The first 9 rows are patterns. Each new row is the sum of 3 different patterns, raised or lowered, with some noise. Before adding, each is slid sideways (what falls off one end comes back at the other) and multiplied by a number that may be negative. Names go in the order of the patterns.
Some rows, each with the names of its patterns after it:
2.7; -17.0; 8.5; -19.3; 14.7; -9.8; 0.5; -13.0; 0.7; 15.6; 19.9; 16.5; 11.4; 17.3; 14.5; -17.6; -7.1; 7.9; -4.7; 7.2; -16.5; 2.8; 20.1; -3.4; -6.0; -19.7; 15.6; -14.0; 12.4; 8.2; -1.8; 20.5; 1.0; 1.5; -21.4; -21.6; 15.4; 10.2; -20.8; -7.6; -5.3; 0.8; 10.8; -13.5; 4.1; -3.0; -11.5 : B
8.1; -15.8; 15.1; 16.6; -15.2; -10.9; 0.4; 0.0; 0.6; 12.1; 19.4; -7.9; -9.7; -1.4; -16.0; -16.4; -12.5; -20.4; -15.0; 20.0; -2.4; 20.7; 20.7; 5.8; -7.6; 9.3; 5.0; -0.6; 18.9; 16.3; -21.6; 21.7; -13.0; -0.7; 22.0; -18.4; -11.6; 16.7; 21.7; -8.1; -7.0; -13.8; 19.6; 6.8; 7.3; 13.8; -1.0 : L
-9.1; -6.6; 11.2; -17.5; -9.9; -14.9; -10.2; 13.7; 11.0; 16.1; -3.4; -18.6; 4.0; -10.0; 11.3; 7.2; 19.1; 19.9; -8.5; -13.3; -16.7; 17.1; -13.0; -5.1; 12.8; -4.2; -19.6; 12.9; -0.2; -19.4; 20.2; -10.8; 20.7; 16.2; -18.6; 19.2; -20.9; -11.1; 14.8; 11.1; 4.0; -3.7; 22.1; 0.7; 13.0; -4.6; -10.0 : Y
-4.0; 15.3; -15.7; 1.6; 18.2; 8.1; 21.2; -11.7; 12.9; -10.9; 7.5; 9.0; 9.4; 10.9; -2.2; -5.2; 10.3; -11.4; 2.4; -8.4; 12.6; 19.7; -11.2; -10.1; 18.9; -12.8; -4.7; -8.2; 15.3; -9.6; 17.4; -6.5; 19.3; 7.3; 20.5; 21.9; 4.3; 17.7; -16.5; -7.6; 1.0; 16.8; -9.9; -21.0; 19.2; -19.7; -0.7 : F
7.3; 7.4; 14.6; 4.1; 16.7; -22.0; 18.9; 2.5; 10.9; 13.3; -6.7; -10.4; 9.1; -0.2; 4.0; -1.4; -4.6; 16.0; 9.3; 20.7; 21.5; 14.8; 5.7; -15.9; 7.4; 18.6; -2.3; 0.8; 7.6; -11.0; 17.3; 9.2; -15.0; -18.5; 5.5; -18.2; 10.3; 6.4; 6.3; 18.2; 10.4; -10.2; 15.0; -2.4; -8.3; -5.4; -15.4 : C
-8.7; -11.5; 12.3; 10.5; -7.5; -14.9; -7.3; 5.1; 8.6; 9.0; -7.4; 16.7; 19.2; 9.5; 13.6; -21.5; -4.7; 21.6; 0.0; -8.3; -6.2; 18.4; -7.3; 4.8; -20.0; -2.5; 6.0; 9.8; 14.6; -8.4; 16.0; -4.6; 10.6; 17.8; 16.6; 16.6; 20.4; -0.3; 21.4; 15.9; -0.2; 10.9; -20.0; -4.5; -10.4; -22.0; 1.2 : Z
-20.8; 6.5; -3.8; 4.8; 13.1; -8.5; 3.4; -14.7; 11.8; 20.1; -15.7; 13.5; -18.9; -15.1; -1.9; -21.7; -13.9; 11.0; -18.1; -19.3; -6.9; -5.0; 16.0; -9.9; -11.9; 2.3; -9.4; -15.9; 19.8; -10.1; 7.5; 7.2; -13.3; -13.6; -11.7; 5.2; -6.7; -21.3; 9.6; -7.9; -9.2; 4.8; 7.5; 3.0; -2.0; 16.2; -16.7 : N
16.0; 0.7; -18.0; 7.3; -1.9; 13.7; 12.1; 22.0; -10.9; 5.6; -4.0; 21.5; -4.2; 9.6; -1.4; -6.0; -5.8; 14.2; 6.5; -21.1; -20.3; -19.4; -5.9; 19.3; -12.3; 15.4; 19.5; 18.4; 13.2; 14.9; 16.3; -14.1; -16.6; 15.7; -4.9; 8.0; 21.1; 7.2; -0.4; 18.1; -7.5; 9.0; 0.7; -14.4; 21.7; 16.6; -5.1 : D
-7.3; 8.3; 12.1; 11.4; 11.2; 18.9; -3.9; 6.0; -11.3; -8.0; -6.6; 10.9; -3.4; -21.3; 3.9; 4.1; -16.8; -2.9; -9.0; -16.0; -11.0; 13.2; 1.0; 0.3; 11.8; 12.9; 4.5; 17.4; -4.6; 18.2; -17.7; 21.1; 7.4; -11.2; -1.1; -3.2; -15.3; 13.8; -10.2; 15.6; 8.8; 11.6; -12.8; 22.1; -13.0; -18.7; 13.1 : V

New rows, each followed by the names of its patterns:
-28.9; 10.6; 20.9; -0.2; 12.3; -10.0; 12.6; -30.6; -19.6; 15.6; 13.0; -15.3; 5.3; 16.0; 19.1; 21.4; 15.9; -11.5; 9.1; -29.7; -25.4; -5.2; 23.4; -29.9; 19.3; 2.3; -5.5; -28.2; 28.7; -14.7; 33.7; 2.6; -11.2; 16.7; 9.3; -24.6; -31.2; 28.4; 11.9; 20.0; -34.6; 8.0; 27.3; -22.7; 14.8; -16.3; 31.2 : B L F
7.7; 1.6; -15.3; 0.4; -27.7; -5.9; 13.3; -29.0; 0.6; -25.2; -11.5; -5.0; -20.0; -25.6; -12.1; -17.9; -36.6; -13.8; -5.8; -3.2; -6.3; -15.0; -4.6; -19.6; -33.7; 9.6; -19.4; -13.8; -14.0; -13.0; -26.1; -14.2; -15.5; -17.9; -24.6; -3.6; -17.7; -22.5; -3.3; -11.3; 1.5; -20.8; -1.2; -35.1; -32.5; -3.7; -5.7 : B C N
6.9; 14.5; -17.6; -2.8; 52.5; -0.5; 25.7; 4.3; -5.1; 15.2; 18.2; 25.0; 28.5; 29.6; 29.7; -1.7; 42.0; -5.6; 3.3; 12.9; 9.4; 7.3; 39.0; 47.6; 2.4; 18.2; 18.5; 36.1; 31.4; 9.2; 8.9; 12.8; 31.6; 9.9; 31.6; 36.1; -18.8; 3.8; -2.2; 5.4; 26.4; 45.2; 34.0; -3.4; 11.2; 26.8; -12.8 : L Y D
-18.3; -14.7; -7.8; -18.7; 13.4; -39.1; 13.9; -20.5; -25.5; -22.4; -32.3; -25.9; 2.7; -42.7; 9.5; 0.5; -4.3; -39.2; 10.6; -46.4; -25.2; -28.3; -25.7; -35.5; -20.5; -14.0; -21.4; 10.5; -12.3; -5.7; -32.4; -6.9; 2.6; -17.1; 5.1; -39.6; -11.3; -23.2; -17.3; -16.1; -46.0; -35.9; -36.0; 4.3; -29.6; -12.8; -6.7 : B F V
3.5; -13.8; -12.5; -18.4; -16.6; -7.5; 4.4; 16.6; 16.7; 10.0; 6.9; -8.0; -5.9; 5.4; -18.6; -28.3; 5.6; 17.2; 0.2; 8.5; 7.7; -1.3; 2.5; 2.2; -21.1; -18.5; 2.7; 23.4; -1.7; 1.1; -9.5; 9.1; 7.2; -14.5; 12.7; -4.6; 33.3; -10.7; -16.1; -14.5; -13.8; 2.8; -1.4; 0.9; -18.3; -13.2; -23.2 : L Z N
14.5; -18.7; -8.4; -16.4; -20.0; -8.4; -2.5; 24.2; 20.2; -7.4; 5.7; -13.5; -21.8; -17.1; 3.7; -17.4; 5.8; 5.5; -0.4; 19.0; -10.7; -20.3; -3.6; -22.2; -8.1; 10.1; 4.9; -0.7; -5.8; -9.6; -25.7; 16.9; 12.2; -0.7; -15.2; 10.8; -3.2; 10.4; 6.6; 7.6; -24.3; -13.4; 10.9; 10.3; 19.9; 1.1; -29.7 : C D V
10.1; -0.7; -6.0; -16.8; -42.2; 18.9; -30.6; -31.9; 22.9; -12.4; -11.6; 8.9; -32.8; -23.9; -22.4; -8.0; -6.2; 2.8; -12.9; 16.9; -0.1; -3.9; -4.2; -2.7; -3.2; 23.6; 23.3; -21.9; -15.0; -23.7; -15.3; -0.2; 0.9; -0.8; -1.0; -12.1; -14.0; 2.3; -51.5; -37.4; -6.7; -11.0; 1.8; -2.1; 15.8; 8.1; 24.1 : Y D V
24.0; 4.3; 7.5; 18.9; -14.4; 5.2; -0.9; 0.0; 29.7; 3.5; 19.0; 12.2; 5.3; -0.6; -26.5; 6.4; 33.9; 10.1; -1.1; 24.6; 1.8; 15.7; 17.9; 4.5; -10.4; 15.9; 10.5; -3.5; 9.2; -3.9; 7.5; 23.8; -12.9; 37.0; 2.5; -8.2; -11.6; -12.1; 16.9; -2.1; 17.4; -5.6; 20.7; 7.3; 19.5; 13.0; 6.1 : Y C N
13.2; -12.4; -22.8; 18.6; 2.7; 17.6; 41.6; 14.5; 7.7; -9.6; 40.2; 7.2; 21.5; 16.4; 4.1; -1.4; 49.9; 7.8; 22.3; -5.6; 1.7; 25.7; 20.5; 0.4; -17.1; 30.1; -9.6; 12.4; 7.8; 22.5; 17.7; 44.6; 17.3; 15.8; 3.8; -14.7; 21.4; 41.9; 6.4; 14.7; 33.9; 20.2; 1.0; 28.1; -9.9; 9.7; -30.4 : F Z V
-1.4; -3.7; 2.6; 9.5; 21.3; 12.8; 45.4; 32.1; -5.2; 42.0; 14.4; 0.0; 29.2; 22.8; 19.0; 16.9; 30.7; 31.4; 26.4; 14.9; -12.3; 20.1; 8.4; 21.1; 42.9; 19.2; 11.4; 9.5; 13.3; 4.8; 45.7; 7.9; 27.9; 4.3; 25.3; 12.2; 38.0; 33.0; 32.0; 25.5; 5.1; 41.6; 36.4; 53.5; 26.1; -13.4; 33.5 : B N D
-2.8; 8.0; 20.7; 18.4; 5.6; -11.7; -21.8; 14.7; 14.7; -5.6; -2.9; 7.2; -6.8; 15.6; -2.4; -11.0; -18.7; 0.9; -15.4; 0.1; 18.3; -2.5; 19.4; 8.0; -4.8; 8.0; -2.3; -5.6; 10.4; 2.4; -5.9; 13.3; -2.6; -9.3; 3.8; -22.5; 4.8; -6.3; 5.0; 3.4; 3.0; -22.9; -13.2; 0.6; -5.8; 8.6; 3.0 : Y C Z
7.1; 14.7; 18.2; 13.9; -14.4; 9.7; 5.5; 21.4; -5.6; -0.2; -16.6; -22.1; -4.6; 7.0; 8.2; 14.7; -9.9; -7.9; -13.0; -14.3; 20.6; 11.0; 13.3; -22.7; -6.8; -6.6; -15.1; 23.5; 11.6; -32.4; 10.3; 12.3; -23.6; 18.2; -24.8; -26.9; 32.8; 3.2; 21.7; 32.9; -25.2; -9.2; -11.1; -4.7; -24.0; 12.0; -16.9 : Y F C
0.8; 2.0; -37.2; 26.3; -35.9; -19.8; -14.5; -11.6; 10.7; 17.7; 5.7; -20.7; -21.1; -5.5; -16.7; -1.4; -15.4; 11.5; 35.0; -7.2; -22.5; -25.8; 0.2; -42.6; 6.6; -8.2; 5.3; -55.1; 25.8; -17.8; -16.8; 12.2; -5.0; 16.8; 23.3; 15.9; 45.0; 12.3; 6.9; -19.8; 15.3; -5.6; -26.4; 8.8; -25.5; -1.4; -4.9 : B Y D
-24.6; -32.7; -21.4; -8.2; -27.5; -25.8; -45.7; -4.4; -15.8; -35.5; -24.2; -13.8; -30.4; -10.0; -16.4; -6.0; 1.6; -27.1; -25.2; -16.2; -23.4; -42.3; -15.9; -41.4; -23.6; -35.1; -3.1; 9.1; -20.9; 2.2; -12.0; -22.5; -9.4; -26.0; -46.7; -1.9; -31.4; -16.0; -14.5; -29.4; -12.0; -18.9; -34.9; -26.7; 5.8; -32.9; -2.4 : B N D
8.8; -0.5; -8.0; -5.5; 18.4; 2.3; 10.4; -7.2; 40.7; 0.7; 29.8; -4.1; -9.3; 39.7; 14.9; 25.4; -3.4; 15.4; 46.3; 39.3; 3.8; -8.1; -4.0; 24.0; 14.9; 1.8; 6.3; 8.4; -0.8; 20.1; -29.4; 13.1; -4.8; 19.2; 7.5; 14.3; 13.8; 7.1; 39.6; 48.8; 40.0; 45.0; 37.5; 34.0; 3.1; 33.6; 21.6 : B Z V
-0.9; -70.2; -9.5; -15.9; -19.6; -4.1; -57.2; -44.1; -51.5; -26.5; -31.4; -37.7; -62.9; -4.2; -37.7; -17.2; -7.0; -12.1; -29.0; -54.7; -6.4; 9.3; -15.8; -30.6; -29.7; -33.3; -23.5; -35.3; -68.2; -66.5; -43.5; -59.8; -9.1; -17.2; -33.6; -9.9; -32.6; -57.4; -18.5; -29.4; -55.2; -17.9; -61.0; -33.5; -5.2; -38.5; -39.2 : C N D
-30.1; 26.6; -25.8; -6.6; 32.1; 11.3; 19.0; -9.2; 31.7; -16.8; 0.4; 1.4; -29.7; -21.4; -8.2; 0.9; -34.0; -11.7; -13.8; -4.3; 0.8; -4.9; 19.1; 13.2; -29.9; -4.4; -12.2; -5.4; 18.5; -0.9; 29.7; -13.2; -8.7; -27.7; -0.6; -21.9; 4.1; 16.0; 10.7; -35.6; -6.4; 2.8; -9.0; 20.3; -33.3; -10.8; 2.9 : B Y D
-1.9; -12.1; -13.3; 18.9; 4.8; 26.7; 42.5; 3.1; 4.0; 4.2; 1.1; 8.2; 18.5; 12.5; -0.8; 19.1; -8.5; -0.9; 18.2; 5.4; -1.0; 9.5; 36.0; -0.3; -0.4; -1.6; 26.3; 9.9; 22.4; 7.0; -2.3; 0.4; -14.5; 17.3; 6.5; 7.5; -1.8; 4.1; 3.0; 16.5; 31.8; 15.4; 18.1; -6.9; -0.6; -9.7; -0.1 : L F N
12.0; -25.9; -9.5; -8.7; -0.1; -7.7; 8.2; 11.1; 3.5; -27.6; -6.6; -19.0; -23.3; -9.3; 19.2; -2.0; 1.9; -19.8; -4.2; -0.9; -0.3; -8.3; 8.0; 0.3; 6.5; 9.2; -8.0; -6.2; -25.6; -24.5; -28.3; -10.6; 19.2; -10.0; -14.3; -14.8; -12.2; 9.6; 18.9; -4.8; -10.3; -3.8; 23.3; -12.9; 22.7; -0.5; 4.0 : B Y C
7.2; -20.6; 30.4; -15.5; 7.6; 4.7; 8.9; -10.1; -4.6; -8.8; -24.1; -18.4; -19.3; -16.6; 37.0; 5.2; 15.1; 28.9; -0.3; 18.0; 24.7; 4.4; -14.1; -15.0; 36.0; -15.1; 17.9; 0.5; 1.4; 4.4; 11.8; 0.8; 1.3; 21.9; -4.0; 17.7; 19.4; 16.7; 28.0; 16.5; -16.1; 13.2; 14.6; 9.6; 19.5; 14.4; -14.1 : B Z D
22.4; 3.3; -0.5; -3.0; 32.9; 21.0; 15.9; 9.2; -4.8; 26.6; 4.8; 18.0; 20.5; 6.2; 15.5; -21.5; 27.8; 15.8; 15.9; 7.4; 13.3; 0.7; -9.8; -21.8; 0.0; 5.7; 1.7; -12.6; 25.8; 19.9; -13.2; 7.9; 11.2; 3.1; -2.9; 9.0; -15.4; 14.9; 8.3; -22.5; 44.8; -14.6; 23.9; 29.6; -19.2; 3.3; 9.6 : B Y Z
-25.7; -2.5; -29.3; -9.1; -29.9; -6.9; -12.0; 7.7; 3.3; 7.3; -9.2; 2.0; 20.3; -8.6; -20.3; -2.6; -9.1; -6.4; 8.2; 4.3; -18.6; -6.4; -5.7; -17.6; -26.3; 2.4; -31.7; -0.3; -11.1; 15.9; -16.2; -4.9; -1.0; -16.0; -13.8; 5.3; -16.9; -1.3; -25.8; -13.8; -10.7; 11.6; -21.3; 4.9; 4.3; -26.8; -0.2 : B C V
